The first 6 rows are patterns. Each new row is the sum of 2 different patterns, raised or lowered, with some noise. Before adding, each is slid sideways (what falls off one end comes back at the other) and multiplied by a number that may be negative. Names go in the order of the patterns.
Some rows, each with the names of its patterns after it:
[  4  -2   1  -4 -10   5   4   1  -7  -2  -2   4   5 -12   9   9   8  -2
  -4   8   3 -11   8   6  -3 -13   1  -7   2   6   1   1   5  -3  10  -1
   9  -4  -3   5   7   7  -4] -> q555
[ 16  -2   8 -10  -6   7  10 -10  -2   4  -7  -3   3   0  -1   4   1  12
  -4  11  -7   2  17   8   6  -5   2  17   2  11   8  -3   4  12   5  11
  -7   0   6  -8   4  -1   2] -> q951
[  8  -8  -1   3   4   0  -8   0  -2   1  12  -7 -13   2   2  -2  -6  -4
  14  10  -9  -6   1   7   7 -10  -8  16   3 -13  -2   0  -9  -1   8  -2
  -6  -9   2  -9   3 -13   2] -> q303
[ -4  -4  13  -3   6  -7   6   7   0  -5   2   3  -3  15   6  -4   8   7
   2  -2  -2   6   1   4   2  -1  -2  -9   0  -5  -2 -14  -5   2   1  -4
  -1   8   3   5  10  -5   1] -> q785
[ 14  -4   3   6   0  -3  -8  -4   5  -8   9   7  -4  -5   0   6  -4   3
   6  -4   0   0  -9   0  -7   3  -7   9   5   9   8   2   4   0   6   8
  -6  -2 -16   2  -4 -10   2] -> q961
[  2   7  -2 -12   0   4   8   2   4  11  -7  -4   1   6   2   2   4 -16
  -5  -7  -3  -5   3  -5   2  -3  -6  -5  -3  11 -17   2   5  -4   0   4
  10  -9  -5  -2  -4  -1   1] -> q818

New rows. What belongs after each?
[  6  10  -5 -12  13 -14  -3  -1  -3   8 -14   8 -10  -8   6   7 -16  -7
  -7 -10   3  -1  -8 -10  -1  -4  -1  -3   9 -13  -7  11   3  -1   2   1
  20   1  11   1  -4  -3  10] -> q951 q818
[  0 -10 -10   3   2   5  -5  -8  -3  -6   8  -4  -8  -3   0   7   2   2
  -3  -4   5  -5 -13   2   0   9   2  -4  -7   7   5   1  12   4   3   3
  13   4   1  -5   8  -3   2] -> q951 q785
[  3   8  -5  16  -2  -4   4  -8   1  -5   7  11  -4  -2   5  -4   2  14
   2  -2   2   9   0 -10 -12  11  -1   6  -3 -14   5   2  -6  -3   0   1
  -5   3   3  -6  -4   3   1] -> q951 q303
[-20  -2   0 -12 -14  -7   3   0 -10  -4   0  -5 -19 -11   3 -16  -1  -7
  -3  -5 -14  -9 -12  -3 -18   7   2 -15  -1   1  -3  -9 -14  -3  -6  -3
   2 -13 -17 -13  -5 -14 -12] -> q303 q785
[-5 -3  1 -6  3 16  1  0  7  0 11  2  1 14 -1 13  9 -5  6  1 17  6  3  4
 11  8  4  5  8  0  8  3 10  8  6 12  3 12  5 -1  7  2  7] -> q951 q961
[18 17  3 -8 19 21  4  9 26 23  4 14 13  9 14 18 23 -3 14  1 20  7  6 15
 13  7  1  6 14 22 -6 12  5 14 22 13 17  4 13 13 -7  1 20] -> q303 q818
[15 11  8  0 12 27 23  6  7 13 17 14  3 13 28 12 -7  8 10 -4 16 21  9  3
  2 12  0 27  2 16 23  5  9 18 15 14  8 14 11  5 33  4 -4] -> q303 q818
[ -3   7  16  -4 -10   1  -6   0  -3  -6   9   1 -13  -7   1   5   5   6
  -1  -1   2   7   4  -3   7   3 -26   2  -2  -6 -17   3 -11   5   2  -3
  -6   1   8 -10  -1  12  -8] -> q555 q818
[-20  -1 -10   4   3 -14 -12  -1  -7  -1  -2   1 -12  -4  -1  -9 -10 -14
  -3 -16   8  -5 -21  -8  -7  -4  -9 -20  -5 -14  -9  -2 -11 -17 -16 -14
  -3  -9 -19  -3  -8  -6 -11] -> q951 q785
[ 21   3   3  -5   1  16   4  12  12  -1  -4  11   7  15  -2   2  13 -10
   3   2   7  16   0  11 -17  -8   3   7 -11   1   3  -3  -3  -1   0  -1
  12  -9  13   0  10  -5   6] -> q951 q818
[  4  -8   3  -4   8   2   5  14  17  17   3   4  10  11   5   5   7 -13
  -2   1  -8   8  20   1  10  14   1   8  -4   5   5  -6  15  16   3  -3
   7   9   2   5   3   3   6] -> q555 q961
[  3  15   9  -2  -4  15   5   3  11   6  -1  -1   5  -2   2 -13   4  -3
   9   0  -9   3   2  10  10 -10   3  -5  -3  16  -2  -1  -4   1  15   4
  -4  11   4   2  12  -3   2] -> q951 q785
[  6  11  -2   2  13   4  -3   7  14   2   6  -2  -8  14  -8  -2 -10  13
  11   4   8  15  -1  -2  10  23  -2   9 -12   2  -1  -4   0  19  -9   7
   4   8   3  -7  -4   1   0] -> q555 q961
[  1  -4   4  12   7 -10   6   7  10  11  -3  -2  12   1  -5  10   2  -4
  -3   7  -1  -8   1   8  -4   3  -8   3   6   9   6  10   7   7  -3   6
   0   5  14   4  -5  -3  18] -> q303 q818
[-5 15 23 12  3 12 14 21 -3 -3 15 15  6 -6 -1 12  6 -6  1 22 11 -6 18  2
  5  3  5 15  7 14  1 22 -7 -6 19  2 -4  1  8 18  1  7  1] -> q303 q785
[ 7  2 25 10 13 10  1 10  7 15 15  9  5 17  3 18 12 10  9 10  9 -1 16  4
 13  5 14  7 -3  3  6 19  7 -1  3  1  2  3 10  5  5 -3 12] -> q951 q818
[-13  -7 -13 -15 -17 -21   7  -8  -5  -9  -2  -6  -9 -14  -7   4  -4  -7
 -24   1   0 -23 -15 -16 -11 -14  -8  -7   3 -14 -14  -9   0 -18  -2   0
 -14 -14 -19 -16  -9 -29  -3] -> q555 q818
[ -4   1  -8 -15  -4 -13  -3   1  -2 -17  -2 -17   1  -7 -13   6 -10  -2
  -8 -23   3  -6  15   3  -7  -5   6  -9  -4   4  -3  -6   1   4  -4  -6
 -10  -1 -18   8   0 -19 -13] -> q951 q961
[-5  2 -3  7  5  1 -1 -5  0 -6  7  2 -1  3  4  1 -3 -2  4  7 -6  2  3 -2
 -4  4  4 -4 -9 -2  0  2  0  2 11  2 -2  8  2  6  0 -1 15] -> q785 q818
[ -3 -10  -6   3  10 -12  -4   7  -8  -5   1  11   3   2  -9  -4   2   5
  -1   4   1  -3  -8   3   7  -3  -3  -1  -8  -8  -2  -2   1   9  -7  -2
  -2   1  -2  -2   4 -14  11] -> q555 q818
[ -2  -2  13   2   9  10  -8  10  14   8   7  -7   4   5 -13   9   4   1
   5   2   0  -4  -1   6   9  -3  -4   9  -5   4   0   0   2   7   6   7
   2   9  -3   1   8   9   7] -> q555 q951
[-20  -3  -4 -20  -8 -12  -6   3 -17   1 -23 -11  -4  -8 -15 -16  -4 -16
  -3  -4 -15  -5   1 -10  -8 -15  -1 -17 -11 -17 -19 -13 -22 -11 -19 -20
 -18 -15   3 -12 -10  -3  -6] -> q785 q961
[-2 10 13 10  4 15 12  7 11  3 24  3  7  7 13  3 -3 18 11  8  7  6 10  6
  3  7  9 11 11  0  4  4  2 15  0  1  8  9  4 -2 15 18 16] -> q303 q818
[  0  -3   9  -1   7  15  -4  -2   6   5  10   3  13 -14  -5  -1   4   3
   2   3   4   0  -9 -10   2  15 -12  -3   4  -3   5  10   3   0   5   5
  -2  -3  10   7   0   7  -4] -> q555 q818
[ 4 12 15 -4 -9 21  0 -4  1  3 12  4 -5 -2  9 10  5 12 13 -1 13  6 17 -7
  7 -8  8  0 -7 11 -3 -6  6  6 27  1  9 13 -7 -5 20 -1 -3] -> q303 q961
[  4  16  -9  -6   3   9  -2  -7  12   0  -4   0   3   5   3   7  16  -5
  12  -4  -3  17   4  10  -7  12  22  10  19  13   3   5  17  13   8  -6
 -10   9 -11  -1   3  15  15] -> q951 q961
[-22  -6   5 -25 -19  -6 -17  -9  -2   0 -17  -9 -14  -3 -11  -3 -11  -5
  -8 -14  -5  -9   1  -9  -6  -4 -21  -8  -6  -3 -13  -8  -7 -19 -10 -22
  -6  -6   1 -17  -9  -4 -13] -> q555 q818
[16 11 18 15 28 12  9  6 16 14 10 23 25  5  4 17 24  7 27 17 10 10 16  9
 16 17 22 13 23 21  9 14  8 21 16 20 18 11 36 12 10 17 22] -> q555 q818
[-11  -2  -2  -5   9  -5  -1  11  -1   9  -5   7   1  -5   8   7   1  -3
   9  -1   3 -11 -11   4  -4   0 -11  -3   6   0   6 -19   1  10  11  -9
  -7   8  -4 -15   7   2  -6] -> q555 q951
[ -6   1 -23 -13 -12  -8  -5 -16  -4 -10 -13 -11  -8 -12 -15  -9  -2  -6
 -20  -8 -10   3 -11 -15   1 -16 -15 -11  -9  -5  -8  -7 -20 -20 -12  -4
 -16  -8 -12  -6 -11 -22 -20] -> q303 q818
[-12  -4   6  -9 -18  -5 -17  -4   1 -13  -6 -11  -5  -3  -8  -6  -9  -6
 -15  -9   1  -9  -5  -2   5   1  -9 -10  -4  -5  -6 -18 -10 -13  -2  -6
   0   3 -25  -6 -13  -2 -12] -> q785 q818
[ -2   1   2   1  -8   0   5   9  -6   0   0 -11  -8  -6  -2  -1  -1  -4
   1  -7   3   1 -13   8   9  11  -1  -1   9  11  -8   6   3   1 -12  -5
  -9  -2   0   4  -2   5   1] -> q555 q785
[ 1 -3 -8 17 15  1 11 18  0  1  3 21 18 14  1 -3  6  6 -7 16  2  8 -4  9
  9 -1 16  4 17  9 13  3 17 13  7 11 12 18 -1 26  2  0 23] -> q555 q818
[ -5 -16 -17   0  -1 -10 -15  -9 -15 -18   3  -7 -13  -6 -12   0  -5 -14
   3  -1  -4  -9 -21  -6 -15  -5   4  -9 -13  -1  -4 -10  -2   6  -5  -1
  -2  -6  -9 -13  -2 -13   4] -> q951 q818
[ 17   7  -8  -8  -5  -1   1   9   1   5   9  -4  22   6  17  18   6   4
   4   0   0  11  11  16  14 -14  10  -9  -3   7  15   0   3   7  -3  -5
   7  16  -8  17   9   9   4] -> q961 q818
[-26 -15 -17  -3  -8 -12   5  -3  -5 -20 -23   1  -5   7   6  -1 -22   1
   0  -3   3   1  -4 -19  -9 -15 -10 -24   2 -20   2 -10 -28 -17 -14  10
 -24 -21  -3 -20 -12   2   0] -> q951 q818
[  6  14  -7  -8  -6  -1  -8  -7   9  -2  -2  -7 -11  -4 -10  11  -3   9
   4   9   3   3  -1  -1   5   8  -4 -11  -3   0 -10  -7  -2   7 -13   6
   7   0  -1  -5  -6   0 -14] -> q961 q818
[  8  -4  -2  12   5  -5  10   4  -4   1  13   7  -2  -5   7   2   1  13
   5   4  -3   7  -4   4 -12   0   9   7   1  -6  23   3   3  12  -3   1
  -9   7  20   2  10  -3   8] -> q785 q818
[-11  -2   0  -2  -4  -8   8  -4   9   6 -14  -5  -6   1   9 -13   4 -12
  -1   8  -3 -12  -1  -4   1  12   0   2   3   6  -1 -10   0  -2   8   8
  -3  -7   4  -6  -3   0  -1] -> q951 q785
[  3  -3  -6  -2 -15  -9  -6 -10   3  -4  -4 -12  -5  -4  -6  16   1   7
   2  12  -2   0  -6   4   1  -4  -2 -16   4  -1  -6   4   1 -17  -8  -2
   8  -6  -6  -2   1  -6 -11] -> q785 q818
[  0   3 -11   9   2  10   4  -5   1   8   6   3  11  13   0   2   6   5
   5  -2   6  -6  16  -1 -12  -5   2  10  -2  -8   8  -8  -3   9   9  -4
   5  -1   6   2   0   8   3] -> q555 q951
[ -4   7   6   6  14  14   1   9   8   7  14 -10  13  13   7   9   9  13
  -6   1   0   0  -6   3  10  14   3  -6  11  11  18  16   4  15  -2   0
  21  10  15   3  13  -1   2] -> q785 q818
[  7   2  -1  -3  -5 -10   2   6  -2  -3 -11  12  -9  -5  -1  -4  -3 -12
   8   2   3  -6  -4 -10 -10 -13  -3   9  -7 -13  -8  -3   2 -16   6   5
  -6 -18  -4  -7 -12  12   3] -> q961 q818
[  6  -6  20  11   6   2   7   3   4   3   8   6   7   6 -10  16  -2   3
   1   9   6   0  15   8   7   5   7   8  -2  -4  -7  16   1  -6  -2  12
  -2  -4  13   6   2  -7   0] -> q961 q818
[-1 13  8 -9  2 -1  9  8 -8 -6 14  5  9 -3  5  7  7 -8  5 20  0  7  7  4
 -7 -4  9 12  1  4 -2 12  4 -1  0 10  8  6  0  7 10  6 -8] -> q555 q303
[ -2  -1  -7   1   0   6   8 -21   4   3   6  -5   0   4   4 -12   3   3
  -5  -4  -9  -5   5   2   2  -1   9  -8   5  -2   6  -5   0   5   9   6
 -11   3   2   7  -3  -6  10] -> q555 q818
[ -1   2  -7  14  14   2   5   6   7   3  -2   3  11  12  -5 -11  -3   2
  -2   2   6  13  -8  -2   4  10  18  13   8   4   8   0   5   4  -2  12
   2  10  -4  15  -3  -6  10] -> q555 q818
[  5 -13  -5   2 -13   5   2   3 -13 -13   1  -4   6 -17   0   2  -7  -8
  -9   3   0  -7  -9  -5  -3   9  -4 -22   4   5   1 -11  -9  15   6 -19
  -2   3   0  -6  -9 -15  11] -> q555 q303
[ 4 10 11 12  5 -6  2 13  9 13 14 11  0  4 11  8 11 14  6 -1  4 -3  5  1
 11  1 13  8  9  8  5 18 -3 11 16  1  6  0 14 -2 -4  6 12] -> q961 q818
[ -4   7   5  -6   6   6   2  11   3   4   3   4  12 -11   9   5 -14 -10
  -6   3  -9 -10   1  -5  -3  -8   0 -13   3 -15   1   3   3   8  -5   7
 -13 -18   8 -12   6   8  -1] -> q951 q785
[ 14   6   3   4 -13  -2  -1   7   2  -2   1 -28  -7 -14  -7 -23  -5  -5
   2 -11  -9  -1  -4  14 -11  -4   3 -11  -7  12   4  -5 -13  -1   0  -4
  -7   1   7  -9  -1   3  -3] -> q785 q818
[ 11  10 -11  -9   3  -4   1  -7 -13   9   1 -10  -3  -6  -9  -4   4  -2
  -5  -4   0  -5   4  -4   4   6  -8   0   2  -3  -3 -12  -6   2   1  12
  -3 -21   3  -3   0 -10  -8] -> q303 q785
[  2 -22   5   8  13  -2  -2  12  -4 -13   6   7  -1 -11   3 -18  -4  -3
  -3  -7   3  -7   8  -4   0 -10  -9  11  -9   5   0  -3  -3   3   1 -16
  -1   0  -4  -9  -2   0   6] -> q555 q818
[ -8 -20 -14  -8 -15   0 -25 -11  -2 -12  -8  -5  -7 -15  -8 -16 -18 -15
   3 -11 -28 -10   3 -19 -21 -11  15  -2 -14 -17 -13  -3  -2 -23 -15  -3
  -4 -30  -5  -6 -21 -16 -10] -> q555 q303
[-14 -11   7   2 -19 -12   2   5 -12  -6 -10 -11   0  -7  -1   0  -5 -12
   6   2 -11   7  -7 -11 -12  -5  -3  -3 -10  -5 -20   1   6 -11 -12  -8
   1  -5 -14 -13   3   5 -11] -> q555 q303
[ -4 -13   5 -18  -8 -15 -12  -7  -3  -4 -27 -11 -18 -13 -19 -18 -10  -8
 -15 -25 -17 -16   1 -19 -22  -1  -5  -3 -11  -9 -10 -12 -22  -6  -7 -13
 -23  -7 -17 -17  -5  -8  -6] -> q555 q818
[  2   3  12  -8  -7  -3 -11  -3  -6  -1  -3  -4 -10   0   0   5   6   4
  12  -2  -7   1   2  -3   9   1 -11 -10  -4   1  -6   1  -5   2  -7   2
  -2  -6  14 -13   2   1  -6] -> q785 q818
[ 16   2   5  -4  14   3  10  -2   3   3   0   3   7   0  15   1  -1   2
  -8   6  18  -6   3  -1  13  11 -12 -11   6  12  -1  -3  -6  16  18 -17
  -2  16  10   3  13   1  -8] -> q555 q303
[-14   3   1  -6  -2  -2  11 -15 -18  -4 -10 -10   7  -5  -7  -6 -12   3
  -1   7  -7  -1   6  -4 -13   7   4   1   2  -7  -9   9   4   1  14   3
 -13   0   6   6   3  -4  17] -> q951 q818
